The rows of a group lie close to one hidden flat surface of 11 dimensions, which may be shifted away from zero. Surfaces can cross.
(in the rows, 128 means zero)
Known rows, each followed by its group:
[150 134 105 129 125 118 134  91 129 100  94 114 143 111 144 118  81 143
 166 104 118 121] => (3)
[209 168 111  96 126 183 104 143 131 106 155 141 144 123 128 149 199  77
 204 149 136 105] => (0)
[169 122 193 184 148 108 185 141 131  90  99 151 160 130 155 133 165 151
  91 128 184 131] => (2)
[147 143 132 155 117  97 119 128 152 134  60 151 100 127 126 120 162 153
 177 137 104 149] => (3)
[139 129 189 121 119 165  88 140 126 145 107 134 115 137  96 125 109  93
 169 134  99  90] => (2)
[110 120 145 146 101 120 142 136 113 149 119 163  85 146 137 146 148 149
 190 161 123 128] => (3)
[108 128 128 106 139 132 178 116 112 168 103 168 126  87 140  81 131 144
 141 111 114 174] => (3)
[170 154 118 110 108 177 103 142 133 118 108 117 156 152 105 122 173  84
 162 129 111 117] => (3)
[137 128  98 112  85 160 112 106  96 119 131 107 112 141 104 176 138 108
 140 148 145 114] => (0)
[177 140 118 120 148 138 123  91 114 102  93 124 148 112 126 102 121 101
 134 116 145  83] => (2)
[107 114 145 130 147 130 115 114 105 144 135 153  93 158 117 138 156 100
 128 159 111 151] => (1)
[ 96  91  97 113 120 105 151  95  76 124 131 130 139 150 139  94  83 136
 147 151 131  87] => (3)
[138 139 167 157 143 153 151 118 117 116  82 148 149 152 113 103 136 111
 120 121 127 114] => (1)
[129 137 122 127  83 145  93 145 146 115 148 110 131 178  96 128 150  97
 146 149 118 114] => (0)
[120 152 145 123 141 162 115 105 147 123 150 139  92 114  95 161 108  97
 133 114 111 174] => (1)
[ 86 122 128 119 148 133 170 133 123 148 166 159 104 104 137 156 106 154
 132 142 133 142] => (3)
[137 168 106  83 138 164 125 156 156 150 117 131 137  85 108 139 147 130
 146 113  97 152] => (0)
[117 149 100 155 118 117 123  89 126 142 135 153  92 150 115  81 141 121
 130 116 137 126] => (2)
[107 129 133 163 119 142 160 133 136 159 108 128 115 121 142 126 124 154
  94 107 142 153] => (1)
[168 158 155  89 192 170 156  99 147 107  80 138 146  51 112 129  67  96
 157 101 110 132] => (2)
[106 128  98 112 184 146 137 149 125 122 154 147 163 126 157 156 105 171
 160 110  87 125] => (3)
[126 126 114 129 153 146 178 117 108 166  49 126 121  75 157 114 109 144
 125 130 132 122] => (2)
[161 119 176 130  60 139  91 159 163  97 213  97 142 139 142 160 118 110
 175 120 148 125] => (0)
[126  96 162 134 126 108 163 150 119 125 106 136 124 115 154 166 133 155
 151 169 137 134] => (3)
[182 169 131 113 170 143 145 158 148 135  98 155 140  65 135 146 168 150
 142 111 135 132] => (1)
[144 180 118 188 111 152  94 102 151 119 128 141 138 170 130  90 130 161
 139  40 118 111] => (2)
[152 118 181 145 113 129 138 177 140 128  58 107 115 121 107 184 166 127
 119 191 141 126] => (2)
[112 120 139 169  79 111 112 109 132 137 115 136 107 162 132 117 109 153
 164 111 108 134] => (2)
[108 123 170 145 166 153 140 123 126 114 100 121 149 158  94 112 100  97
  76 119 116 123] => (1)
[135 128 113 160  83 113 160 134 135 116 118 112 133 120 143 147 125 173
 118 128 169 130] => (1)
[154 108 157 118  91 122  96 173 123 125 166 122 165 145 146 143 166 126
 145 138 140 105] => (0)
[164 120 119 108 125  99  79 142 151  83  66  86 151 149 112 158 123 127
 157 158  97 106] => (3)
[118  89 168 108 139  94 134 160 139 129 132 114 142  97 145 152 118 135
  97 145 134 153] => (0)
[126 117 170 117  99 128  93 104 147 103 141 107 123 120 106 159  51 120
 170 111 105 129] => (2)
[102  75 161  84  77  70  91 155 126 141  95  95 158 136 102  93 108 124
 113 139  89 149] => (3)
[136 121 194 140 178 131 121 143 124 126 142 173 159 136 149 108 132 137
 129 109 112 115] => (2)
[160 168  82 125 135 129 133 103 138 102 146 149 118 103 115 143 153 125
 143 115 156 131] => (1)
[111 135 125 131 181 150 133  94 117 130 122 153 131 129 143 122 101 136
 152  89  83 164] => (1)
[167 156  98 150 119 119 122  75 117 109 163 156  85 123 129 119 149 107
 157 133 181 103] => (3)
[117 118 111  83 103 123  85 147 109 144 166 113 123 109 100 172 147 139
  96 133 124 125] => (0)
[144 149 132 151 124 136  76 148 140 116  77 116 150 173 110 136 150 145
 150 110  82  96] => (2)
[118 147 167 133 165 125  67 155 158 139 180 151 139 143 119 132 130 145
 124  88  88 122] => (2)
[152 142 139 137 109 168 131 155 128 126  87 121 173 159 127 104 160 119
 147 108 108 134] => (3)
[140 142 166 160 125 133 158 127 148 107 161 136 119 107 138 176 122 148
 109 102 163 169] => (1)
[137 112 130 111 148 125 157  82 103 128 131 138 102  76 155 149 106 110
 148 133 137 166] => (0)
[155 122 129  89  79 127 134 116 121 135  98 111 143 104 132  84 105 103
 186 138 123 108] => (0)
[132 158  79 112 174 165 149  88 131 106 134 129 110 111 104 153 117  91
 110 124 130 157] => (0)
[130 137 114 102 123 138 118 129 132 136 119 128 134 126 120 111 130 122
 164 127 101 132] => (0)
[142 111 107 100  81  98  97 114 133  88 151  82 121 122 109 172  92 117
 125 154 154  98] => (1)
[178 155 143 101 126 144 122 137 132 160 152 170  99  78 132 124 201  96
 180 147 138 149] => (0)
[161 187 134 136 208 156 120 131 154  82 126 175 182 136 102 115 145 133
 135  69 101 124] => (1)
[100 114 133 153 124 110 133 159 146 102 132 100 134 168 110 171 128 149
  79 147 132 146] => (1)

New rows. What belongs after each?
[172 120 126  90 143 126 127 110 110 123 163 135 132  67 160 152 123 112
 149 126 150 137] => (0)
[171 170 105 118 138 130 123 146 166  87 119 124 165 103  95 142 144 144
 123 109 144  97] => (1)
[ 96 145 127  74 127 130 133 133 133 195 150 174  94  86  85 100 159 104
 112 133 108 190] => (3)
[128 141 166 149 156 137 112 149 145 129 103 154 145 144 125 127 130 151
 152 103  82 128] => (2)
[116 110 165 118  37 154 126 136 130 115 133  67 160 157  92 115  99  83
  96 122 148 132] => (3)
[126 102 188 117  78 126 130 185 140 148 104 114 120 102 133 179 141 140
 151 167 119 159] => (0)
[138 123 121 123 122 136 151 123 118 111 116 118 136 130 121 127 127 112
 132 153 152 113] => (3)
[127  88 131 118 105  74 113 113 115 117 117 123 105 114 146 158  83 158
 184 162 123 117] => (3)
[125 118 157 110 167 107 136 158 160 131 135 137 131 105 131 132 140 118
 113 145 114 162] => (0)
[160 100 153  94 100  84 107 130 124 130 100 120 141  97 125 109 148 108
 126 141 135 146] => (3)
[177 107 197 143 152 100 152 155 127  97 102 144 150 110 140 157 162 131
 118 161 166 130] => (2)
[125 113 157 111 141 101 149  95 123 107 128 152 116 129 103 104  98  89
 147 159 139 134] => (2)
[162 132 156 104 109 138 116 186 169 100 119 103 174 143 117 113 146  96
 154 156 126 106] => (0)
[112 143 176 188 107 167 162 121 132 155  98 137 114 137 140 108 101 149
 126  94 133 125] => (2)
[135 125 133 143  93 130 139 115 103 123 148 141 123 158 126 108 151 105
 135 148 165 105] => (3)
[135 149 114 104 118 131  74 147 158 123 138 113 143 148  80 120 153  97
 120 121  99 141] => (3)
[ 93 119 162 140 138 143 146 129 132 150 133 124  89 125 121 165 123 115
 100 144 121 183] => (1)
[165 125 117 115  90 114 112  89 129  99 119  99 125 125 114 116 108  95
 138 130 152 110] => (3)
[152 161 120 148 160 135 118 107 133 132 119 155 130 124 132 106 146 143
 133  85 122 125] => (2)
[148 134 100  97 148 124 134 111 132  92 152 118 149 125 119  94 119  81
 108 133 148 111] => (0)
[ 90 147 166 214  98 150 171 130 151 131 139 128 108 167 109 130 128 138
  64  98 165 158] => (1)
[161 107 129 121 119 125 108  79  88 115 158 148 128 134 186 127 118 117
 223 115 120 124] => (0)
[ 97 147 107 118 166 142 140 150 141 135 146 151 162 133 122 108 127 146
 107  97 101 147] => (3)
[132 126 144 131 143  90 135 144 158 116  86 120 136 109 113 120 139 142
  88 129 131 155] => (3)
[123 140 158 129 138 134 142 167 142 142 146 151 144 112 130 121 158 146
 104 109 128 169] => (3)
[135 131 112 112 143 111  84 161 138 114  88 131 144 168 112 136 173 131
 163 160  82 115] => (3)
[ 70 113 121 149  98 123 143 133 131 145  99  80 110 153 106 136 108 135
  69 155 130 143] => (1)
[137 110  94  79 114 104  70  99  78 151 188 148 121 116 139 132 145 126
 149 116 122 108] => (0)
[117 119 122 115 113 113 135 118  88 144 185 170 117 146 109  89 178  88
 109 166 171 105] => (3)
[148  93 118  47 128 140 135 135  82 135  77 124 150 102 135 136 122 106
 202 182  90 110] => (3)
[100  64 141 116 149  60 159 114  99 104 122 133 141 138 140  97 100 121
 104 178 148 118] => (2)
[109 112  97 131 190 110 151 105 108 110 157 146 148 128 175 130 108 163
 105  96 119 159] => (1)
[101 115 139 128  98 115 130 106 106 162 149 138  65 105 116 177 129 128
 103 146 146 174] => (0)
[123 132  71 122 158  94 115 150 151  57 149 119 182 154 125 173 118 183
 130 106 107 138] => (1)
[109 117 135 170 136 108 165 160 133 106 113 107 177 154 132 117 125 172
  45 114 157 107] => (1)
[ 67  70 252 153 139 107 142 174 158  96 139 125 164 188  92 128  61 118
  90 159 106 132] => (2)
[140 119 103  96 168 124 110  87  98  88 110 134 147 162  91 115 130  75
 130 161 114 103] => (1)
[120 166 103 149 114 128 131 111 166 119  83 140  93 133  82 126 137 134
 157 120 100 168] => (2)
[159 120 126 134 138 155 109 114  92 122 154 153 116 135 172 184 159 134
 207 124 107 146] => (0)
[144 131 114 140 137  80 110 111 148  88 131 114 115 117 129 159 100 148
 133 133 142 119] => (3)
[106 116 160 140 110 127 160 120 130 150 111 119  94 111 123 141  95 122
 114 153 140 142] => (2)
[138 146 115 120 124 125 119 136 148 119 142 119 125 107 105 146 137 130
 102 123 147 124] => (1)
[ 97 112 122 122 117  79 119 128 128 112 166 124 119 161  94 115 125 119
  73 159 154 110] => (3)
[144 140 128 130 146 157 114 119 148  92 167 119 113 133 134 181 118 103
 169 132 113 163] => (0)
[139 122 142 136 147 118 118 144 115 144 140 133 121 128 128 119 171 113
  71 152 164  84] => (2)
[121 117 138 108 136 112  89 138 137  79 156 103 128 162  69 175 137  82
  94 174 129 120] => (1)
[165 122 121 125 153 102  97 135 134  89 114 111 182 139 150 119 129 142
 133 100 114 108] => (3)
[ 99 136 106 115 156 131 113 120 137 157 114 137 108 126 117 105 104 140
 148 118  79 135] => (2)
[142  89 172 102 108  86 127 115 134 116 181 113  94  80 138 153 105  81
 113 167 177 146] => (0)
[129 138 104 150 109 109 135  91 134  97 100 118 106 144 110 115 107 124
 136 138 146 112] => (3)
[172 149 135 135 143 144 128 106 120 118 101 143 135 119 126 113 139 107
 138 118 146  98] => (2)
[148 157 157 145 176 153 156 133 156 116  77 145 151  74 151 148  87 173
 162  65  89 171] => (2)
[139 152 119 157 124 134 144  84 118 113 157 154 104 147 109 106 156  96
 100 118 179 125] => (1)
